There are 9 hidden switches. A switch that is on adds its own fixed numbers to the row, and there is some noise. The rows also spread widely along 13 directions, which tell nothing about the answers.
In the rows, 128 means zero.
Known rows, each followed by its switches (1 for on, 0 for off):
162  128  115  145  111  95  156  139  150  89  115  133  119  118  123  93  88  103  151  160  89  154  140  120  156  116  146  108  74  138  128  111  91  76  103  107  106  166  74  143  118
0 0 0 0 0 0 1 0 0
180  108  85  121  95  73  133  86  102  100  155  101  142  171  91  100  183  82  169  176  124  139  174  90  150  159  137  104  182  139  78  152  133  113  99  120  141  134  95  109  114
0 0 0 0 1 0 0 1 0
166  100  92  119  121  126  129  108  112  98  131  137  138  107  137  114  152  109  157  183  148  165  114  98  157  143  111  110  95  169  102  104  102  143  144  130  122  138  150  146  115
1 0 0 0 0 0 0 0 0
102  154  143  129  123  172  126  131  121  139  122  115  135  96  114  102  108  144  97  170  117  133  116  109  147  130  125  115  95  143  139  124  109  143  166  119  136  131  162  139  118
0 0 1 0 0 0 1 1 0
149  116  128  105  157  73  123  109  124  118  118  125  134  134  123  148  112  106  148  116  106  140  147  127  97  172  111  111  118  162  109  98  104  157  137  223  115  120  148  129  158
0 1 0 0 1 1 1 0 0
176  114  102  152  102  106  133  112  125  119  150  118  133  139  131  115  145  108  137  146  136  133  132  93  135  128  130  123  130  166  85  101  117  140  131  137  145  133  107  117  109
0 0 0 0 1 0 1 0 0
113  139  136  136  107  86  146  128  141  140  149  108  122  153  123  146  128  93  95  135  119  123  119  82  140  163  135  131  157  126  126  107  138  158  120  100  169  116  155  120  110
0 0 0 1 0 0 1 1 1
114  147  141  102  95  129  121  120  93  151  134  123  134  150  111  126  141  116  121  135  138  128  125  128  106  160  122  130  146  107  140  146  149  146  139  153  147  120  171  146  150
1 0 0 0 0 1 0 0 0
100  123  136  113  131  113  142  153  125  129  125  125  108  111  132  144  116  136  107  120  116  136  82  115  99  162  100  123  110  137  154  97  113  162  147  140  171  107  175  155  141
1 1 0 1 0 0 1 0 0
112  147  137  102  136  107  138  136  115  106  120  126  124  118  114  117  107  108  132  161  92  157  113  122  130  175  107  105  103  136  162  103  115  141  139  148  135  126  152  154  130
0 1 0 1 0 0 1 0 0
141  137  125  104  138  142  131  146  127  122  113  113  119  113  108  115  94  113  88  132  130  110  139  130  133  118  139  109  113  122  137  118  124  101  145  151  114  143  147  101  155
0 1 0 1 0 0 0 0 1
79  109  173  152  154  62  128  97  161  155  136  130  145  141  133  187  128  135  146  73  79  147  138  111  73  192  110  141  133  147  116  133  96  177  126  148  150  73  179  151  137
0 0 0 0 0 1 1 1 0
129  150  113  126  138  147  132  119  137  126  105  102  155  138  110  120  74  139  105  147  96  155  130  159  133  145  160  156  103  148  175  110  129  128  151  125  99  155  140  104  93
0 0 0 1 0 1 0 0 0
141  153  129  103  106  96  128  151  91  135  135  132  109  142  140  126  105  115  128  138  108  148  105  128  86  159  112  120  114  109  142  118  139  138  156  183  139  128  135  166  144
0 1 0 1 1 1 1 0 1
139  166  207  196  121  114  133  133  171  173  164  96  143  130  111  126  95  131  109  96  56  141  166  93  77  173  139  128  124  131  145  131  109  111  133  141  106  102  122  117  104
0 1 0 1 0 0 1 0 0
163  103  101  138  143  124  140  101  133  104  126  109  151  123  110  114  140  121  138  158  131  151  147  103  157  138  131  117  116  179  98  108  94  129  135  123  127  126  139  112  121
0 1 0 0 1 0 0 0 0
86  128  136  136  116  111  123  105  112  146  112  137  149  143  107  124  117  140  134  113  104  137  163  138  103  121  119  131  109  122  97  178  116  115  143  132  147  107  139  147  165
0 1 0 1 0 0 1 0 0
151  136  128  130  135  82  129  137  146  124  141  127  108  122  154  147  111  102  118  142  116  130  105  107  109  158  124  120  117  155  124  75  119  173  141  190  132  144  134  135  111
0 0 0 0 1 0 1 1 0
135  178  151  89  95  103  147  160  120  124  115  127  97  153  125  112  97  60  81  164  142  112  110  106  155  155  141  107  124  105  152  99  151  126  112  161  144  152  159  142  160
0 1 1 0 0 0 1 0 0
127  112  91  102  115  109  150  116  100  110  103  93  141  149  101  105  133  137  151  141  107  161  119  132  124  161  128  138  129  135  134  144  112  118  137  89  166  116  144  150  129
1 1 0 0 0 0 1 1 0
133  151  173  158  72  133  153  146  141  159  121  132  124  144  123  100  99  109  98  124  132  120  152  86  145  106  154  119  100  84  98  175  104  53  96  81  142  121  144  158  177
0 1 1 0 1 0 1 0 0
102  170  129  137  78  98  156  161  125  150  136  108  106  160  113  110  95  121  75  105  96  93  120  140  103  116  147  146  137  100  151  119  149  125  104  147  184  134  80  135  156
1 0 0 1 1 0 1 0 0
172  76  92  102  94  128  100  120  98  117  133  136  108  129  149  141  149  119  146  140  183  128  109  101  104  115  109  115  139  128  80  141  145  128  160  128  139  143  164  123  123
0 0 0 1 0 0 1 0 0
119  127  102  110  109  89  120  148  113  108  130  152  89  103  141  115  118  125  131  164  112  134  103  122  116  120  116  102  103  128  120  126  132  135  151  154  150  160  99  160  122
0 0 1 1 0 0 1 1 0
121  131  128  132  112  88  141  137  139  114  116  136  112  126  113  107  101  114  140  136  101  137  143  116  126  115  133  110  107  123  111  146  118  92  112  119  142  143  103  141  149
1 1 0 0 0 0 1 0 0
125  169  115  137  83  125  163  120  96  144  106  113  157  191  131  103  104  112  109  164  128  167  105  129  159  143  149  177  94  120  138  125  131  132  139  85  166  120  153  175  126
0 1 0 0 1 0 1 0 1
130  156  141  101  118  142  127  158  119  135  136  123  113  103  121  116  108  107  92  152  126  118  115  119  126  142  122  104  109  114  158  103  132  137  145  169  119  140  158  127  145
1 0 0 1 0 0 0 0 1

New rows. What belongs after each?
140  138  165  158  99  106  130  123  144  156  141  134  136  135  148  141  115  107  128  120  125  138  132  98  108  146  128  134  104  131  112  121  114  138  129  140  126  119  155  148  129
1 0 0 0 0 0 1 0 0
145  114  107  125  108  145  144  158  116  128  119  110  109  102  126  107  103  160  118  112  121  129  96  132  98  115  122  123  91  137  136  99  100  121  143  142  150  131  119  146  147
1 0 0 0 1 1 1 0 0
127  102  79  94  123  124  137  129  102  86  100  132  127  101  84  88  122  121  147  171  129  140  160  126  167  94  123  81  100  122  95  170  100  63  127  98  130  139  123  131  174
1 1 0 1 0 0 0 0 1
174  100  86  96  95  123  126  109  82  90  148  109  131  124  87  86  185  96  167  190  150  142  140  85  157  150  115  82  159  141  100  136  130  109  117  110  141  132  127  119  122
1 0 0 0 0 0 0 0 0
176  99  110  180  93  119  130  115  120  133  168  109  142  134  120  103  161  149  147  121  110  145  144  103  95  129  136  136  133  150  104  139  119  108  140  97  142  119  78  123  88
0 0 0 1 0 0 0 0 0
125  124  124  111  124  112  127  94  143  117  105  135  142  144  117  139  117  64  112  159  166  117  156  97  188  127  131  116  127  150  82  118  118  143  112  133  122  144  188  97  150
0 0 0 0 0 0 1 0 0
174  97  103  128  105  123  125  193  112  107  164  124  61  67  138  107  122  161  121  121  117  117  69  94  76  117  111  79  115  136  140  81  129  113  160  145  161  141  76  137  108
0 0 1 1 0 1 1 0 1
130  131  133  116  118  133  137  130  116  123  136  120  133  120  110  113  122  125  117  153  112  133  122  115  138  147  130  110  111  121  140  127  108  115  123  133  130  128  146  138  137
0 0 1 1 1 0 0 0 0
106  147  154  162  133  105  123  142  152  151  147  122  117  98  117  131  93  146  104  102  85  117  140  113  97  124  128  113  105  152  118  106  118  144  144  179  139  122  104  117  136
1 0 1 0 0 1 1 0 1
115  106  108  146  93  78  138  73  96  131  139  124  168  178  102  118  169  123  159  126  110  148  169  108  131  145  118  132  136  143  67  168  108  129  107  123  175  91  119  150  152
0 0 1 1 1 0 1 0 0
84  144  129  129  136  134  112  97  89  126  150  130  156  102  102  112  149  138  146  177  98  164  130  112  133  165  81  102  107  167  120  119  112  184  174  160  141  101  152  146  112
0 0 0 1 0 0 1 0 1
138  99  106  117  112  117  117  134  129  119  120  138  106  124  142  140  112  128  122  118  149  119  113  121  108  108  126  124  115  128  110  129  133  124  143  131  140  146  143  121  132
0 0 0 1 0 0 1 0 0
148  90  106  171  151  92  131  104  169  118  149  111  133  111  118  137  144  135  126  110  110  118  155  102  119  125  136  120  136  190  82  104  101  148  133  138  139  128  97  86  111
0 0 0 0 0 0 0 1 0
157  126  146  137  105  119  135  137  106  134  157  115  121  120  113  105  153  119  143  132  119  136  135  81  108  155  103  94  126  135  106  118  116  121  143  139  150  100  131  144  141
0 1 0 0 0 0 1 0 1
125  104  66  98  120  161  133  122  84  101  136  107  124  108  85  99  168  129  110  186  167  136  105  84  177  128  104  94  155  163  112  116  143  147  164  72  182  117  161  106  114
0 1 0 1 0 1 0 0 1
118  129  135  130  148  110  165  135  161  118  124  67  135  141  72  130  100  115  81  103  88  115  142  103  143  167  148  119  152  150  156  86  111  123  105  98  153  103  152  73  127
0 1 0 1 0 0 1 0 1
141  116  126  121  142  115  134  149  141  97  137  119  96  96  112  116  117  119  119  162  112  131  104  86  140  145  124  81  123  158  127  94  112  123  127  129  147  134  130  120  119
0 1 1 0 1 0 1 0 0
120  159  127  115  102  117  137  155  107  137  132  105  110  119  105  96  109  131  104  147  99  129  127  110  116  137  128  105  120  112  137  141  129  112  146  134  157  128  121  140  144
1 1 1 1 0 0 1 1 1
165  99  86  112  131  109  133  135  137  83  117  116  111  108  120  117  104  107  122  147  129  125  127  118  143  117  134  103  114  158  119  90  113  117  127  139  121  163  110  96  116
0 0 0 1 0 0 1 0 0
147  96  118  150  121  95  159  142  167  118  97  133  119  128  160  146  76  130  111  94  126  139  98  123  125  121  152  150  64  152  125  83  85  116  119  111  137  144  137  147  135
0 0 1 0 0 1 1 0 0
98  117  129  104  125  109  111  111  106  115  141  148  133  112  111  127  151  121  159  168  112  155  130  119  121  159  96  100  120  128  125  153  121  143  138  138  131  119  158  154  136
1 0 0 1 0 0 0 0 0
158  122  109  138  125  81  135  121  135  105  133  118  126  129  116  118  113  110  150  130  93  138  148  119  113  145  129  114  116  168  115  92  114  136  126  176  124  145  82  116  115
0 0 0 0 0 1 1 0 0
174  149  86  130  120  113  145  158  141  79  116  121  99  102  119  74  68  108  107  204  102  144  126  114  174  94  156  95  80  157  130  88  114  85  131  130  114  196  60  112  101
0 1 1 1 1 0 1 0 0
178  108  100  116  138  144  155  125  132  92  121  83  145  100  106  104  122  111  114  147  128  138  122  101  160  155  120  104  101  183  139  51  79  136  132  142  118  132  147  99  116
0 0 0 1 0 0 1 0 0
138  145  134  107  147  103  152  156  152  129  125  93  115  114  107  131  94  102  81  124  102  116  132  112  124  161  144  111  130  127  157  92  114  127  128  151  128  133  148  102  142
1 1 0 1 0 0 0 1 1
129  154  129  121  123  98  128  155  128  100  161  125  99  112  121  119  109  101  126  190  88  149  90  96  133  174  120  95  132  134  173  81  151  151  139  126  133  150  116  128  67
0 0 0 1 0 0 1 0 1
45  84  100  92  165  116  134  147  133  104  90  151  99  76  120  146  109  159  109  121  122  117  97  130  132  101  92  97  87  138  107  139  79  137  144  112  185  112  174  160  188
0 1 0 1 1 0 1 1 0
150  107  126  109  140  146  130  135  125  115  114  105  122  94  96  107  118  131  120  112  130  110  145  112  119  124  116  90  115  146  106  117  97  103  140  157  124  121  147  104  170
0 1 0 0 0 0 1 0 0
58  128  131  112  146  129  125  128  136  111  103  134  124  119  109  139  89  147  124  148  99  145  96  145  135  139  128  132  107  130  162  135  131  133  137  82  146  136  169  138  109
0 0 0 0 0 0 1 0 0
100  109  97  86  139  111  113  111  110  105  114  144  130  117  122  135  125  127  129  167  132  144  110  138  139  141  116  119  112  151  126  122  129  157  148  152  139  143  166  131  134
1 0 1 1 0 0 0 0 0
142  199  190  165  89  118  168  146  160  167  110  124  150  153  143  110  61  70  74  121  114  125  153  112  156  128  162  147  53  109  139  93  88  106  104  152  102  139  140  156  169
0 0 0 0 0 0 1 0 1
128  117  159  177  90  83  135  137  157  139  149  148  110  134  132  128  115  120  141  105  97  126  142  97  101  117  140  120  115  107  103  161  119  81  98  87  141  126  98  152  130
0 0 0 0 0 0 1 0 0
62  116  102  87  146  101  96  121  124  106  115  157  101  127  117  155  104  128  128  165  126  123  103  141  129  118  122  112  145  127  123  151  168  156  140  124  154  154  158  118  118
0 0 0 0 1 0 1 0 0
131  134  164  166  98  111  148  134  164  159  140  123  130  153  134  142  112  106  85  91  126  108  142  103  117  129  158  145  127  108  126  130  120  111  104  103  140  119  140  121  138
0 0 0 1 0 0 0 0 0
151  179  114  161  101  101  190  164  137  119  120  117  132  124  118  69  80  102  92  131  75  133  138  141  156  116  150  131  46  145  157  58  79  103  106  167  128  145  36  154  159
0 0 0 1 0 1 0 0 1
119  164  169  144  110  88  110  124  129  155  155  157  130  147  163  157  105  95  126  159  115  153  116  100  110  162  119  135  108  115  126  124  140  162  148  156  121  128  163  163  110
0 0 0 1 1 0 1 0 1
126  149  132  129  114  84  132  153  138  122  119  142  102  131  129  120  80  105  125  124  94  122  132  142  101  121  140  121  102  120  141  114  135  115  118  177  123  162  88  142  143
0 0 0 0 0 1 1 0 0
125  162  146  138  112  121  140  134  119  143  135  116  133  144  104  103  109  132  113  145  92  141  137  121  121  147  148  125  122  122  142  143  131  107  128  130  140  124  116  146  133
0 1 1 0 1 1 0 0 0
90  98  162  142  129  129  110  114  160  157  115  124  136  139  111  159  100  162  131  82  107  128  149  137  88  124  154  145  133  91  128  209  125  76  121  62  118  117  182  122  136
1 0 0 0 0 0 0 0 0
153  113  102  132  98  104  156  97  103  103  130  94  167  140  88  87  155  108  164  150  98  164  161  104  147  166  115  115  115  153  111  123  82  111  107  116  138  106  117  140  136
1 0 0 1 0 0 1 0 0
31  180  151  145  114  150  147  134  132  134  115  144  131  116  67  76  104  124  83  172  100  111  160  123  189  86  140  103  108  111  126  184  126  92  112  67  168  126  120  137  169
0 1 0 0 0 0 0 0 0
108  120  148  96  144  156  120  133  128  130  138  78  125  112  91  135  131  157  113  140  102  138  98  110  111  195  135  116  161  124  183  136  129  136  141  90  143  112  201  115  98
1 0 1 0 0 0 0 1 0
99  148  116  125  102  152  140  137  102  113  133  120  117  95  79  69  136  118  100  177  125  115  144  92  172  104  104  77  121  140  107  135  117  113  134  108  167  125  110  122  154
0 1 0 1 0 0 1 0 0
146  156  168  132  122  172  125  143  122  146  142  107  129  92  103  97  123  121  102  149  127  118  142  86  134  141  107  84  112  138  118  118  97  123  148  166  119  114  161  126  154
0 1 0 0 1 0 1 0 0
192  149  173  153  108  124  138  139  143  157  163  99  128  107  135  124  132  80  104  137  132  137  144  39  124  180  113  91  126  147  109  86  96  143  150  161  116  100  169  125  122
0 1 0 1 0 1 1 1 1
122  138  140  178  123  71  122  127  175  117  136  175  118  105  156  140  73  97  144  172  93  171  134  89  149  117  137  110  69  146  106  121  106  118  134  103  102  158  112  147  84
0 0 0 1 0 1 1 0 1
131  93  138  144  167  112  106  112  131  141  162  98  128  109  109  162  144  166  142  96  99  139  127  93  66  175  98  107  164  174  106  116  122  169  168  155  151  79  161  100  104
0 1 0 0 1 1 1 0 1
132  138  133  142  111  161  118  122  111  148  129  115  135  109  110  95  128  149  119  146  130  129  152  105  124  108  119  109  113  133  85  166  106  113  164  127  137  120  139  135  147
0 1 0 0 1 0 1 1 0
190  122  115  105  98  123  130  136  96  123  113  104  125  149  119  103  114  112  144  128  134  139  139  122  104  135  139  120  122  108  116  141  131  76  143  139  115  140  132  133  146
0 1 0 0 0 0 1 0 1
86  140  140  103  128  134  136  134  117  157  106  122  128  129  144  154  107  135  77  121  144  128  92  114  122  149  116  142  102  129  131  116  118  174  173  140  168  101  221  152  157
0 1 1 1 0 0 1 1 1
115  130  107  105  143  131  131  147  125  129  115  106  119  109  117  132  96  144  91  115  111  118  115  150  107  131  134  131  109  134  152  104  122  144  161  156  135  134  142  116  141
0 0 0 1 0 1 0 1 1
79  97  138  135  182  78  112  93  137  130  146  121  145  139  99  166  143  163  158  88  68  144  142  145  63  186  111  133  157  166  130  139  129  173  149  162  151  88  143  119  118
0 1 0 0 0 0 0 0 0
100  127  87  124  103  127  149  129  112  98  106  128  123  122  79  76  114  120  117  168  118  127  152  120  178  82  130  102  113  130  103  160  117  78  116  72  163  143  93  122  152
0 1 0 1 0 0 1 0 0
186  130  117  141  128  97  99  131  158  122  132  122  108  126  153  144  75  112  126  152  117  149  132  116  96  125  154  127  124  149  124  117  155  124  164  154  89  182  117  84  68
1 1 0 1 0 0 1 0 0
160  121  135  133  158  54  150  119  170  111  95  129  139  127  145  147  73  87  152  129  97  170  150  113  134  162  141  123  70  156  109  95  69  117  126  158  85  139  150  143  136
0 1 0 0 0 1 1 1 1
140  163  154  162  95  107  127  169  120  147  143  141  97  124  144  102  82  154  146  126  63  161  107  140  57  134  134  131  86  102  156  149  133  94  153  145  128  143  72  189  111
0 1 0 0 1 1 1 0 0
162  123  93  105  117  159  106  146  107  107  128  79  109  105  75  83  99  162  136  146  102  116  144  147  98  104  147  95  150  126  132  153  143  71  144  140  111  169  85  79  113
1 0 0 0 1 0 1 0 0
170  135  141  151  126  86  141  117  148  124  141  122  140  118  135  118  122  91  139  139  102  141  155  93  130  153  121  106  92  163  92  92  73  139  119  187  106  129  113  143  140
0 0 0 0 1 0 1 1 0
109  139  130  148  137  109  123  122  137  113  148  116  134  95  89  103  109  137  137  147  67  141  158  119  118  137  115  95  118  162  130  119  112  131  133  153  126  132  86  105  112
1 0 0 1 0 0 1 0 0
135  92  107  132  134  105  128  125  137  116  131  120  122  136  121  140  123  152  140  108  104  128  120  142  91  133  143  138  134  135  128  133  124  115  127  119  140  134  112  118  119
0 0 0 0 1 0 0 0 0
87  150  148  125  139  120  94  114  123  143  145  134  124  132  104  137  119  139  121  179  99  151  119  113  116  158  136  116  163  130  140  168  175  148  159  118  139  131  162  119  85
0 1 1 0 1 1 0 0 0
128  125  142  117  118  95  119  112  119  155  143  109  131  154  138  161  137  119  112  134  132  142  117  87  94  183  117  133  154  135  111  133  130  172  153  153  158  100  198  135  124
1 1 1 1 1 0 1 1 0
120  136  101  120  88  112  133  136  121  127  116  132  106  139  130  110  110  116  110  186  143  143  110  100  157  106  149  123  128  116  102  163  141  105  133  68  167  156  139  146  121
1 1 1 0 1 0 1 1 0
107  134  131  110  102  142  156  132  125  163  89  81  144  166  101  132  86  138  65  73  139  89  138  145  127  112  161  160  119  105  124  135  116  103  108  128  163  112  175  115  203
1 0 1 0 1 0 1 0 1
88  145  155  94  126  149  110  159  139  153  144  104  88  115  89  145  118  115  61  128  147  72  120  97  123  135  142  97  198  90  141  148  181  133  138  105  157  130  189  80  135
0 0 0 0 0 1 0 1 1
125  75  108  160  168  110  164  132  179  99  106  123  136  92  121  131  102  155  118  95  96  143  128  122  135  114  135  125  70  180  118  99  54  105  123  89  138  116  121  121  139
0 1 0 1 0 0 0 0 0
97  161  142  127  123  91  140  141  146  136  121  128  118  118  135  131  84  115  92  139  94  127  119  125  126  143  133  128  94  138  141  101  113  156  135  167  141  138  135  142  138
1 0 1 1 0 0 1 1 0
107  128  116  129  103  177  132  110  108  140  116  104  155  128  92  107  122  134  98  151  153  126  146  102  173  99  131  122  116  129  95  155  110  109  140  74  147  112  175  110  151
0 0 0 1 1 0 1 0 1
103  143  133  144  79  121  140  92  65  161  161  124  168  156  120  112  196  129  130  126  130  140  127  103  108  172  73  143  123  154  99  118  112  203  154  175  199  63  149  178  156
0 0 0 1 0 0 1 0 0
54  111  127  125  106  109  135  118  140  134  105  125  124  153  83  133  111  136  115  100  116  102  153  134  131  99  144  133  146  100  104  196  137  89  95  61  177  116  147  116  170
1 0 0 0 0 0 1 0 0
109  173  159  143  124  191  125  149  111  174  152  88  125  93  100  104  132  152  58  135  135  101  119  87  121  135  110  110  138  151  128  103  132  175  191  145  167  97  167  105  127
0 1 0 0 0 0 1 1 1
101  151  147  150  130  131  128  94  116  167  133  118  168  128  130  141  134  126  108  131  131  145  137  103  131  157  102  142  103  171  96  102  101  203  177  169  146  89  186  141  138
0 0 0 0 0 1 1 1 1
137  110  142  140  154  133  137  127  159  136  127  101  144  115  125  148  106  144  104  87  104  128  123  131  101  157  133  138  106  152  152  89  90  141  134  149  114  115  160  107  128
0 0 0 1 0 0 0 0 0
108  106  115  88  146  131  130  111  102  130  103  97  140  149  118  156  121  150  111  113  137  141  90  129  109  175  118  141  135  155  137  108  124  173  156  146  170  97  216  132  145
0 1 1 0 1 1 1 0 0
194  152  123  155  103  143  162  128  132  120  138  82  146  138  112  83  114  97  110  172  121  152  133  83  168  154  149  123  114  165  130  78  102  120  128  113  125  137  119  114  97
0 1 0 0 1 0 1 0 0
123  115  146  106  156  103  112  70  132  140  113  102  188  165  107  170  103  115  144  134  106  167  167  131  129  191  148  145  128  133  120  151  105  133  125  148  83  111  218  109  134
1 0 1 1 1 0 0 0 1
101  101  46  106  120  96  111  97  73  100  137  138  123  157  111  123  168  153  150  171  131  150  105  142  116  127  115  142  162  161  112  151  183  175  176  107  196  137  107  125  87
0 1 0 1 0 0 0 0 0
132  92  113  78  126  81  146  149  137  94  126  106  101  139  95  145  124  95  123  117  118  115  116  112  126  161  139  100  163  96  149  126  132  95  82  97  146  128  158  107  149
1 0 0 1 0 0 0 0 1
149  145  137  158  107  115  132  128  101  147  143  119  139  124  131  102  123  153  145  133  90  166  122  114  89  151  121  134  87  151  121  121  112  130  170  151  140  109  111  166  116
1 1 1 0 0 0 1 0 1
